The groups are shells around one centre, one inside the other: the same stretched ball of 7 dimensions in 7 sizes.
(in the rows, 128 means zero)
Known rows, each followed by its group:
142 164 97 103 79 102 159 89 160 135 129 124 145 106 137 161 128 91 84
 131 : (0)
134 161 94 108 91 109 146 97 162 137 117 124 136 105 135 156 111 84 93
 129 : (4)
160 161 99 118 60 92 139 78 167 138 138 130 157 99 141 160 141 103 84
 115 : (1)
139 165 108 112 92 110 137 94 164 147 130 140 129 85 149 145 136 79 118
 144 : (0)
147 141 103 109 82 91 138 77 146 142 109 133 146 121 148 143 124 84 83
 166 : (5)
146 156 104 105 83 97 137 76 176 143 125 130 144 105 139 151 116 99 90
 140 : (4)
147 148 107 115 89 98 128 83 146 148 116 141 139 102 149 138 135 80 104
 163 : (2)
171 149 104 144 44 88 121 92 172 139 136 156 153 88 180 143 177 65 115
 130 : (6)
128 178 128 93 75 107 143 66 160 160 159 124 129 92 143 149 124 113 96
 134 : (0)
139 156 120 114 69 101 127 82 184 152 135 142 129 96 171 136 131 77 114
 149 : (2)
146 163 109 135 91 109 100 86 132 159 130 144 133 76 138 140 141 92 125
 127 : (6)
141 172 90 100 92 108 161 93 159 133 129 119 145 100 119 168 120 101 83
 119 : (1)
147 158 106 119 56 97 139 89 183 139 136 135 142 101 165 150 137 79 98
 126 : (1)
153 146 106 128 65 93 126 87 157 144 123 144 144 102 166 140 147 71 104
 147 : (0)
137 157 101 117 105 111 124 96 152 148 112 139 129 92 140 142 121 78 116
 148 : (1)
165 159 108 136 59 93 117 79 148 149 143 146 151 83 154 147 166 92 109
 123 : (0)
148 159 102 110 78 99 138 84 188 140 128 134 142 98 147 151 123 91 98
 133 : (4)
142 181 125 116 65 106 117 65 162 163 166 130 136 75 139 151 136 122 107
 103 : (1)
149 160 118 105 53 90 148 68 166 147 149 131 147 106 160 149 145 98 84
 141 : (2)
126 173 118 115 72 111 124 78 140 159 147 123 129 94 141 150 120 104 100
 113 : (2)
162 170 96 137 68 101 125 88 127 144 142 136 154 80 132 161 163 100 102
 100 : (6)
143 175 113 102 83 105 137 72 173 151 149 130 139 84 133 154 128 113 100
 125 : (3)
160 157 115 108 53 85 141 64 185 145 148 137 153 100 159 149 146 102 88
 140 : (5)
148 182 108 135 62 112 119 95 175 149 159 139 135 64 150 156 152 94 126
 85 : (5)
141 167 94 108 97 108 150 93 131 140 124 127 142 96 124 159 133 92 93
 133 : (4)
135 162 114 109 74 103 140 84 154 150 136 132 132 101 156 145 133 84 101
 143 : (3)
158 167 114 129 80 103 111 80 161 156 145 150 139 67 147 142 158 96 127
 129 : (2)
134 180 128 109 61 107 134 72 161 160 166 130 129 83 154 148 140 105 107
 119 : (4)
143 156 125 107 65 93 131 64 160 157 143 136 138 103 161 138 137 96 96
 154 : (0)
162 155 112 119 64 89 127 71 169 148 140 144 150 92 156 144 153 95 101
 143 : (3)
134 165 103 109 112 113 126 85 139 152 119 130 131 91 120 148 113 100
 106 140 : (5)
127 179 106 105 90 117 143 94 165 147 140 125 127 87 135 156 118 94 107
 116 : (2)
165 151 74 133 79 97 141 109 155 123 108 138 159 99 138 162 148 71 95
 120 : (1)
151 164 116 108 78 99 136 77 182 150 143 144 138 85 155 143 144 92 112
 148 : (3)
140 164 112 131 86 112 100 90 173 156 131 144 125 76 151 138 126 85 132
 123 : (1)
145 168 113 104 53 95 151 73 179 143 152 125 146 102 153 157 135 103 83
 121 : (6)
136 177 129 111 57 106 133 77 181 158 166 137 127 81 168 145 144 94 115
 123 : (1)
153 162 120 119 77 100 121 79 175 155 143 152 135 76 163 136 155 85 126
 149 : (2)
129 173 118 126 86 118 108 91 156 161 141 138 119 74 149 140 127 88 131
 119 : (2)
152 177 108 97 92 102 146 68 163 148 149 130 147 81 119 160 137 123 94
 130 : (6)
148 165 115 126 52 97 121 72 149 153 150 131 145 95 150 151 142 104 94
 111 : (2)
162 161 109 132 72 99 116 88 176 148 139 153 142 73 160 142 160 82 127
 131 : (3)
145 159 97 114 97 104 132 83 126 146 119 128 144 100 121 153 126 100 92
 136 : (4)
144 150 92 129 90 106 131 106 135 139 107 140 138 99 147 146 138 63 109
 143 : (5)
152 157 121 129 61 96 114 75 149 158 143 147 138 88 165 136 156 86 114
 141 : (4)
150 167 82 129 87 110 137 108 152 132 121 132 146 87 129 164 137 82 105
 104 : (4)
150 157 124 126 72 98 103 71 167 162 141 148 134 82 161 132 143 93 122
 142 : (1)
149 169 82 117 93 110 145 106 178 129 121 130 144 87 126 166 125 87 103
 108 : (6)
142 177 114 118 61 108 139 92 183 147 157 138 132 77 162 152 148 85 117
 112 : (5)
138 171 118 78 86 98 170 63 155 149 148 122 141 104 133 155 130 114 77
 158 : (5)
161 148 87 148 78 102 108 110 179 135 110 152 143 83 158 145 145 60 127
 120 : (5)
156 162 102 142 65 104 118 100 154 144 135 148 141 78 160 147 162 72 123
 115 : (3)
151 166 122 112 63 94 133 65 146 157 154 137 144 90 151 146 154 105 97
 139 : (0)
154 153 87 117 99 102 141 100 166 132 108 140 146 96 137 152 133 76 104
 145 : (0)
155 166 117 118 62 98 133 80 184 149 152 146 140 80 165 145 157 88 115
 132 : (3)
154 175 97 94 89 99 165 75 156 137 142 123 155 93 115 169 138 117 78 127 : (6)
144 158 98 134 87 110 115 103 161 145 118 143 132 85 150 144 132 71 124
 126 : (3)
152 157 96 106 93 97 150 82 131 140 120 130 151 105 126 156 138 96 84
 149 : (4)
158 155 75 144 82 105 128 115 139 128 108 138 151 92 135 160 147 69 106
 107 : (5)
136 178 112 129 76 115 112 88 148 157 148 132 130 74 138 151 133 100 118
 98 : (0)
132 160 105 127 82 111 109 93 171 150 122 132 127 93 148 144 108 84 114
 117 : (6)
148 148 106 104 62 88 150 75 174 138 126 129 149 121 158 149 126 88 76
 150 : (6)
169 159 101 126 65 91 133 81 165 140 138 145 156 86 149 152 163 92 102
 129 : (3)

New rows, each followed by its group:
140 162 95 93 101 102 157 79 139 140 119 119 146 110 116 160 115 106 75
 145 : (4)
144 158 101 123 78 102 127 85 128 147 125 129 143 102 137 151 132 93 93
 127 : (0)
154 163 123 121 52 94 129 73 162 154 155 144 142 87 168 142 162 91 108
 136 : (0)
150 168 122 147 50 104 95 81 148 163 157 146 134 72 165 140 159 91 127
 103 : (5)
161 160 96 132 67 100 134 103 182 135 132 148 145 82 162 151 159 68 118
 123 : (4)
141 165 117 101 75 101 140 75 192 149 142 134 135 95 154 146 124 96 102
 140 : (4)
140 164 100 109 99 111 143 102 181 140 123 140 130 86 147 148 129 73 119
 143 : (5)
138 182 121 111 79 111 124 74 170 160 159 133 130 72 139 150 133 112 115
 114 : (0)
147 160 126 111 61 95 132 73 176 155 150 144 135 91 173 137 150 86 111
 152 : (4)
151 167 103 134 54 102 122 91 174 143 144 135 143 86 155 155 142 89 108
 96 : (1)
153 154 107 141 62 98 105 84 143 151 131 142 143 91 155 142 146 85 110
 120 : (4)
132 182 107 103 85 113 143 82 162 148 148 119 134 87 125 162 117 112 96
 106 : (2)
169 153 97 136 71 95 127 96 160 139 127 154 150 82 160 145 171 70 118
 138 : (4)
154 156 107 131 70 96 105 72 148 153 131 136 147 93 139 146 133 105 100
 120 : (6)
155 158 85 135 77 103 131 104 138 134 118 136 149 94 139 157 146 77 101
 115 : (0)
168 167 89 141 76 103 121 99 161 137 135 146 152 70 137 159 162 88 118
 101 : (2)
152 181 123 118 67 104 118 70 188 158 167 142 137 64 149 148 149 112 122
 111 : (6)
145 180 111 123 88 112 121 84 134 157 149 136 135 69 128 152 148 106 118
 113 : (1)
148 155 94 119 99 105 124 91 165 142 112 137 140 93 133 148 121 87 108
 137 : (4)
153 150 76 122 103 106 141 112 165 126 96 139 145 99 135 155 127 66 105
 139 : (5)
151 154 98 123 81 98 131 85 127 144 120 133 148 102 136 151 140 90 92
 137 : (0)
140 167 110 121 80 110 117 90 190 150 136 139 129 81 153 145 123 87 122
 121 : (2)
131 169 112 87 87 103 160 71 138 149 138 117 138 110 128 156 119 109 76
 147 : (2)
144 180 115 115 78 109 126 79 170 154 156 134 135 72 138 153 137 109 114
 109 : (3)
154 174 112 115 85 103 124 69 142 156 150 136 144 75 125 153 148 118 106
 123 : (5)
139 166 94 117 95 113 136 104 175 139 121 135 132 87 140 153 122 78 114
 124 : (4)
146 161 106 77 87 91 176 65 158 139 133 120 152 117 128 159 126 111 64
 163 : (6)
163 156 79 121 96 99 145 99 148 129 110 137 156 94 125 160 145 84 95 133 : (4)
134 167 108 114 80 111 138 98 172 145 134 135 128 90 156 148 130 76 114
 130 : (4)
148 157 105 134 92 108 102 93 161 152 121 148 132 77 148 138 135 80 131
 133 : (1)
151 161 86 117 98 107 143 102 165 133 116 136 144 90 132 157 133 81 106
 130 : (3)
141 177 130 106 62 101 128 60 171 162 166 131 135 83 149 147 136 118 102
 122 : (4)
155 157 120 113 57 90 130 68 186 150 147 141 144 95 165 143 144 95 101
 142 : (4)
166 163 93 136 71 101 128 102 180 135 133 151 148 73 154 153 164 74 123
 116 : (4)
131 161 115 95 76 100 147 72 167 148 135 122 135 113 145 149 110 100 83
 144 : (4)
131 166 112 84 90 103 159 74 175 145 134 122 134 108 138 152 110 101 85
 152 : (2)
139 169 109 107 80 103 141 73 129 151 140 123 142 100 128 156 131 110 85
 128 : (0)
139 163 120 97 95 102 133 67 161 157 135 134 132 94 139 141 122 104 102
 159 : (2)
138 165 124 107 81 103 122 66 160 161 144 135 132 90 146 140 127 106 106
 144 : (3)
161 165 107 143 68 101 105 87 149 152 142 149 143 70 150 145 163 90 124
 113 : (0)
127 180 106 103 82 113 144 84 158 147 144 115 133 95 126 163 110 110 90
 105 : (5)
150 161 110 113 69 97 128 75 190 146 138 136 142 94 151 148 127 98 101
 128 : (2)
138 167 99 89 86 102 170 84 166 135 130 119 144 110 131 163 119 98 77
 139 : (1)
134 162 102 106 102 109 138 88 138 148 119 128 134 100 128 149 117 92 98
 145 : (0)
136 162 136 109 57 98 120 63 183 163 155 138 128 94 173 134 131 97 109
 144 : (5)
163 159 95 130 70 96 121 85 171 139 130 139 153 88 140 155 141 96 102
 113 : (2)
158 168 122 124 58 97 120 74 180 155 158 148 141 74 164 143 161 96 119
 126 : (0)
159 160 89 136 73 101 121 93 145 138 125 134 153 90 132 159 142 93 99
 104 : (4)
145 152 97 135 77 107 124 110 167 139 116 147 132 91 167 141 141 54 124
 135 : (5)
130 178 130 91 82 107 142 66 169 161 158 129 126 87 145 146 126 111 104
 142 : (4)
126 166 116 85 88 103 159 68 134 152 136 116 135 115 131 153 114 109 74
 153 : (5)
139 164 108 89 94 101 155 75 173 144 131 127 139 103 134 153 117 102 88
 152 : (0)
165 160 105 125 84 97 123 79 149 149 134 148 149 78 140 146 161 95 113
 140 : (1)
134 175 116 116 75 112 124 86 181 153 149 134 126 80 151 148 126 94 118
 113 : (0)
